The first 10 rows are patterns. Each new row is the sum of 3 different patterns, raised or lowered, with some noise. Before adding, each is slid sideways (what falls off one end comes back at the other) and multiplied by a number that may be negative. Names go in the order of the patterns.
Known rows, each followed by the names of its patterns:
[ 13  -7  16  20   7  -9  -4  33  -6 -15   0  -7  21  -1 -25  -4 -10  16
   6 -27 -31   3  11 -16 -23  -6  10  12   9   8   4]
M
[-10  27   9  -8  17  13  14   1   0  -5   3   0  -7 -15  -4 -32   1  -7
 -20 -18  -3  -8   2  -9   3 -30 -18 -21  13 -22 -11]
H
[  1 -25  -9  14   4   4  12  33 -26  19  -7 -20  -3  16  28  25  -8   0
 -11   1  -8  27 -12  10   6 -42  17   2  -2  25  -9]
X
[-13   9   6  -1   3   9 -15 -13  16 -20  -9  25 -56  -6 -40 -28 -44   8
  13  -7  32 -11  -7  26 -12  18  28 -15  -7 -14   6]
F
[  6 -18   4   1   4  19   5 -14  18 -36   0 -15  30   5  -6 -19  -8  -3
  -3  28  17   9   0 -10  -9  21  43  11 -21 -48  34]
N
[-13   2   0  14  17   6  12 -15  16  11   4   1  -9 -13 -21   2   5  -5
 -15 -33  38  35  -9  -4  13  -6  16  -2  -6  -5  -3]
V
[-15  -4 -18  -7 -10  -5  20   7  28  25 -10 -24   0  -6  37 -19 -11 -16
  11 -13  -5  22   0  14  20  13  21 -30   1  30  -6]
T
[-32 -20  13  -5   8  12  25 -52   7  -7   1   7  -7 -29 -31 -17  -3  40
  27  14 -15 -18 -20  -9 -10  17 -18  42 -24   4 -12]
A
[ 29 -11 -27 -13  -4 -24  32  16  30  -1 -11 -15  -1  15  -8   2   5   5
  16 -32   6 -15 -15 -10  15  -1 -36  -5 -19 -23  28]
B
[ 44  24  -2   5 -13 -12  25  -1  36   0 -21   0 -13  16  -2  -5  23 -23
  11   8   2   5  15  -2  23   2  12 -29  19  12  -6]
R

New rows, each followed by the names of its patterns:
[ 50  24   4  40   5  26  46 -14  49  40  -2  27  32  10  38   4 -31  52
  44  36  -6  10  39  44  38  31  47   9  10  38  19]
M X N
[-14 -21  -1  14  43  40  -7  -4  10  12  36  25  25   5  17  -9 -11   2
  -7  25  24 -13  -1  36  34   7   3  16   2  -7  15]
X T A
[  5  10 -23 -24  17   8 -62  13 -41 -40 -25 -11   8   9 -17   2 -39  -9
 -36 -10   8 -54 -38 -53   2 -12 -11   0 -20 -32 -17]
X T R
[ 24  28  54  36 -14  24  10   8 100  50  38  24  10   1   9  18  56  18
  79   5  50   9  -1   0  46 -16  45  34  54 -56  41]
X F A
[ 16  40  26 -46 -53  20  23 -12  -4  -3   8  20 -42  -2   1 -29 -20 -13
 -21 -40 -18  -7 -40  13  24 -13   0  -3  17 -16  28]
H V B
[ 10  31  15 -16   7 -26 -44  -4  18 -42  -4 -35 -27  15   0 -50  -9  -4
 -17  21 -17 -48 -20  -6 -29 -29  -4  32 -31  24  -5]
M F R
[ 28 -12 -42  27  -6  21  39  16 -35   5 -47   9 -13  31  -4 -12 -39   6
 -13 -16  40  27  29  -5 -31   8  15  72  17 -34 -50]
X N V
[-43  -9 -38  -2 -33 -45 -58 -33   4 -68 -25 -25  -6 -33 -54 -47 -77 -59
 -33  21  -1 -64 -45 -67 -65 -18   5 -42 -61 -18 -78]
X A B
[ 18 -33  14  29  -4  18   1  12 -20  -1   6  11  65 -29 -10 -11 -55 -15
  57  47  52   7 -25 -10 -28   0  64 -10  66 -18 -10]
X A R
[66 57 94 22 44 67 20 50 18 36 59  4  1 40 43 42  6 40 32 46 57 29 -2 33
 52  5 58 25 12 82 52]
M F T
[ 10  11  -5  11  16   2  19  25  39 -38   9 -29  -5 -22   3 -19 -34 -37
 -23  31  48  41 -24 -40 -18 -23  11   1 -29  35  22]
H N A
[ 27   5  32  -3 -13  13  21 -15  20  13 -29  23  -2  -4   4  40 -21 -22
  28 -62 -13 -16  -7   8  10  10   2  -9  -1  31  46]
X F R
[  8 -32 -22  -9  -2 -29 -16 -18 -29 -13 -22 -36 -13 -40  31   8  -5 -22
 -19 -36 -12  -6 -29  28 -16 -13 -19 -38 -22  22  20]
N V A
[ -7 -65  -1 -15   9  32  11 -20 -33 -30  11  14   6  -2 -20 -36  10 -21
   5   3 -47  26  23 -37   1  -9   7   8   7 -24 -18]
X V R
[ -5 -10  67 -15 -10  20   9  16  79   2  12   8 -17  39  25  75  22  17
 -18 -22  26  18  49  45  30  15   2   6   9  64  47]
N A R
[-12   4  -6 -11  -5   7 -13  -6  17  29  12 -17  29   3  20   2   1  35
  30  10   8 -13   3  -8  15  36  -7 -29   1  11  12]
M H R
[-28 -40 -28 -38 -53 -52 -89 -73 -54 -66 -19 -50 -74 -71 -93 -36 -18 -89
 -49  -1 -83 -47 -82 -33 -18 -32 -29  -7 -25 -20 -86]
H N R
[13 20 25 19 44 11 53 51 -7 49 46 42 71 63 29 45 -2 39 30 45 64 58 28 61
  6 71 15 33 35 29 19]
H T R
[  2 -13 -14 -23 -22 -52   1 -36 -12 -65 -48  13   6   7   0 -15 -20 -37
 -44 -17 -15  -5 -38 -43  -1 -12   4  -4  -3  -2 -23]
H V R
[-76 -43 -39 -61 -53 -13 -85 -22 -28 -32 -20  -1 -24  -9 -57 -86 -50 -82
 -21  -3 -39 -17 -56 -21  -7 -77 -25 -35 -32 -50   0]
X T A
[ 45 -46 -46  39  -4 -12   7  13  26  34 -33 -48  10 -17   8 -13  20   0
 -30 -14 -54  13 -23  16  27  22 -12 -33 -18  13  17]
M N A
[ 57  23  47   9  14 -20  16  -9  35  57  46  27   4  36   5  25  59  26
  29  -3   4  -3  29  38  14  28 -38  13  43  32  33]
V T A
[60 48 54 45 46 32 14 27 34 19 53 20 14  8 30 54 39 54 17 28 28  7 16 52
 43 43 22 44 26 33 25]
M X T
[ -5  22  -5  22  54  33 -11 -38  27  -1  38  57  34  16  13  12  -7  11
  28   7  54  -7   1 -35   1   6  63 -15  21  55  53]
N V A
[-13  12   3 -16  19 -45  24   5   6  -6 -41 -22  30   2   2 -10  12 -48
  -7 -16  -1 -17 -12 -18 -26   2 -24   9  58   8  17]
M F A
[ 13 -50 -16 -11 -10  68 -23  -6  -5   4   5   0  25 -10   1  21   0  15
 -21 -11  28  -6  -5 -23 -12 -14 -39  -1 -16   1   9]
F T R
[ -1 -10  15 -14  -2 -25  -6 -17 -28  39  12  18 -11   3  -9  14  60  -3
  -2  -1   4 -12 -17  17  27  25  28 -28 -11   4 -22]
M N B
[-15  34  -4  -9 -16  -4  63   1 -48   7  30  13  31  29  19  12   1  16
  16 -44  -1  47  38   3 -12  29  37  35  11  24  35]
H V T
[ -1  18  28  15  38  41  10  -8   6  11  42  -9 -10  18  38 -28  51  49
   7  -5   2  11  27 -39  19  26 -23  -9 -16  -4  -1]
H T R
[-30  15 -15 -35 -45  -7   3  20 -27 -34   7  14  -7  24 -33   8  22  -4
  36  -6  29 -52  -9  -5 -12  18 -21 -23 -13 -11   7]
F N B
[ -3 -62 -52   9 -35 -15  17 -24 -37 -37 -21 -17  16  20   8  19   1 -34
  -5 -21 -88 -28 -18 -80 -28 -79 -51 -27  13 -38 -44]
H F R
[  1 -56 -28 -47 -64 -20  -4  -1 -81 -32 -23 -82 -30  -6 -44 -42 -29 -61
 -41 -41 -24  15 -21 -20 -74 -21   2 -55   0 -45 -29]
M B R
[-28 -61 -46 -20   4 -25 -38 -48  -6 -29  -9   6 -11  -2 -15 -12 -16  -1
 -16  -9  32 -40 -35 -15 -47   8 -15 -40   0 -24 -25]
M X B
[  4   5  -5  43   4 -24   7   2 -25   4 -16  29   4 -21  13 -20  16 -12
   4  38 -10  15   1  22   2   8  16  -9  -7  14 -46]
M V R
[-11 -18  47 -16  30  -5 -39   6  22  18  -3   0  21   3  -8 -22  36 -30
   6  24  -5 -38 -20 -36 -20 -34   9  24  -1 -22  26]
M X T
[-16 -21   1   6  45 -25  11 -12 -13  17 -24  34  -8  15   8 -26 -13  -6
  -6  12  -7   9 -53  22 -76   6  19  13 -13 -45 -36]
X A B
[-44 -35 -14 -54 -28 -23  -5 -19 -11 -59 -33 -67   8 -18 -19 -23 -18 -50
 -32 -39  17 -36 -18 -17  22 -39 -19   1  -7 -22   6]
H T R
[ 17  -6  -3   6 -17   4   2  24  -2   3 -11 -20 -21   8  22  12  18  -3
 -10  10 -19  15   0  -5  14 -18 -16  -7 -25  -9 -27]
H V A
[ -5   9  24 -64 -15 -62 -24 -25  -7  38 -38  15 -44 -33   9 -11  -4  -5
  23  38 -63   1 -11  -4  21 -13 -29 -23 -35 -32  40]
F V A
[  0  35 -59 -22   0 -22  50  14 -33 -24 -42 -42  -3  -3  15   2 -28 -38
 -37  11 -14  -5  -5 -46 -41 -41  -8 -11 -10 -29 -11]
X V R
[ 19 -16   0 -26  -4 -31   0 -56  -7 -35 -14 -22  16  14   6 -79 -30 -23
 -33 -30 -49 -31 -34 -45  -7  22 -12  59 -23  32 -12]
H F A
[ 32 -14 -19  -9   1   7 -23   7 -35  19   8 -16  43 -38 -41  11   2 -14
  -3 -13 -17 -18  -5 -35  -1  -5 -15 -44 -12 -13 -30]
H F V
[ 52  -7 -16   6 -55 -47  35  -2  29  14  18  14 -33  27  40  18  39   7
   0  36  -2  11  33   7  19  30  27  -4 -31  17 -27]
H F R
[-11 -12 -13   6   8  -6 -26  -4  -1  -1  15  26  -6 -17  33  -4 -21  19
  -9  31 -17 -44  -6   3  23   6 -45 -15  12  28 -39]
M T B
[-43   3  34 -18 -34   7  31 -19  -9   6 -55 -39 -39  23 -10   1   4 -31
  45   8  21  16  13   4 -30  -8 -35  16   0 -27  40]
F T B
[  8  26  34   2  22   7  14  15 -33 -10  16  21  10  38  -4  13 -32  30
  45  27  17   5  20   6 -28  51 -14  18   9  21  12]
M H R
[ -89  -51  -60  -45  -36  -66  -83  -66  -48   -8  -27  -47 -100  -65
  -58  -46  -17  -52  -59  -52  -73  -80  -38  -77  -29  -58   14  -66
  -81  -49  -89]
T A R
[ 33  35  21 -27   1   1  37   4 -12   6 -12  20  10 -12 -25  26  11 -33
 -22  10  38 -15  13  28   4   9 -23  32  42  17 -14]
M N V
[ -9   0  29  55  39  20  22 -10  -4  11  49  38  31 -26   9   3  28  35
 -37  25  13 -23  -5  -2   3  13   1 -31  54  30  16]
M H N
[-16 -19  14  28  52  -5 -17  -2 -26  -1  -1  16  -1 -19  -3  16  -2  -4
  28 -12  12  13   9  11 -26   1  19  19   9   5   3]
V T R
[ 7 14 11 62 30 44 31 29 16 28 45 56 40 46 57 60 14 39 27 37 27 62 42 35
 16 22 19 61 51 17  3]
M H B
[ 20  10 -14  23 -11  13  34  16   4   8  23  11   7 -34  43  17 -14  40
  15   1  54  -4  -6   7   2  11   5  46  16   1  13]
X N A
[ 39   2 -26   4  35   4  21 -15  -2   1  32  14  23  19  -4  -2  30   3
  14  45  15  10  21 -21 -14  -8  10  -1  47  17  12]
H F A
[-14  44 -58  39  -2   7  30  27 -19  37   6  -9 -30  65 -12  43  44  47
  25  60   7  -8  31 -55  20  -4 -27  23 -10   2  17]
F A R
[ 46  48  18   0  -5  47  -8  23  22 -19  28 -47  -5 -15  12  54   5  20
 -31   3  50   0  16  40  38  -5  26  19  -8  25  27]
M X F
[  3 -13  -2  13 -21 -22 -44 -70  27  -6  24 -16  -7 -13 -14  32 -51  21
 -31 -41 -16  10  -2   4 -40 -52 -72  39   1 -41 -15]
N A B
[-18  37  13  -9 -18 -19  53  49  -3  13   3  24   3   3  16   3  -7   6
  -2 -32  29   7  16  38  -3  10 -14   9   1 -26  31]
V B R
[ 23   6  33  39 -36 -23   6  13 -42  21 -22  29  38 -14   7  13 -10  27
 -20   9  31  13  11  -6 -10  31  77   3  10  48  12]
M X V
[ 16  27 -29  20   6 -17  55 -13 -15 -13 -12  17  10  19   4  -3  14 -15
  10 -29  25  -5  40  36   5   9 -11   2  20  20  28]
H X V
[-40  16  -2  25  -4  -4 -26 -26  29  10 -13   7  16  -7  -2   5 -30  19
  -7  23  14   0  -3 -13 -10   2  13   4 -28   0 -15]
F V B
[ -6 -39 -49 -66 -59  -6 -49 -11 -20  12 -32  -2  -8 -16  -9  -1   6 -17
 -28 -38 -51 -27 -18 -27 -28 -41 -24 -66   0 -33 -15]
H X T
[-40 -14 -39 -13 -21  17 -10  29 -29 -16  -1 -20  14 -10 -18  -4  -2  30
 -31   0 -25 -23 -23 -26   7 -44 -18  -3 -24  16 -22]
X B R
[ 34   2  52  15  21  67  28  17  52  18  43  19  50   9  19  38  20  53
  17  53  -2  10  42  36   2  48 -39   8  -4   1   7]
X F R
[ 13   0  43 -30  13 -34 -31 -35 -29 -51  -3 -39 -24   7  21 -50  -5 -26
 -27 -22  -3 -52 -50 -17  19  22  24  22 -30  30 -20]
H F A
[ 26  24  -7  92  53  69  46  28 -14  -5  28  -4  42  25  12   4  12 -45
  50  26  47  52  45  -4  19  21  23 -35  57  28  12]
F V A
[ -5 -31   6 -48 -26 -31 -35   1 -38  -4  -2 -71 -19  -8 -27 -29   9 -50
 -22 -21 -44  31 -15 -15 -16 -25  -3 -62  -7 -10 -16]
X B R
[-33 -24 -43  -4 -40  31 -10 -58 -41 -54 -32 -65 -19 -34 -44 -17 -35 -46
 -43 -35 -50  -8 -13 -22 -50 -49 -11 -29   5  28 -57]
M X R
[ 26  49  33   5  -7 -32   3  66 -48  10  18 -73 -21 -42 -41  16  27  -3
  27 -10  10 -77   7 -11  10  40  24 -33 -12 -22 -51]
F N A
[ 17  44  13  64  23  -9  36  39  32  62  24  23  18  57  53  23  24  13
  32  43   8 -22  20  10  32  52  69   5  46  27  19]
F T A
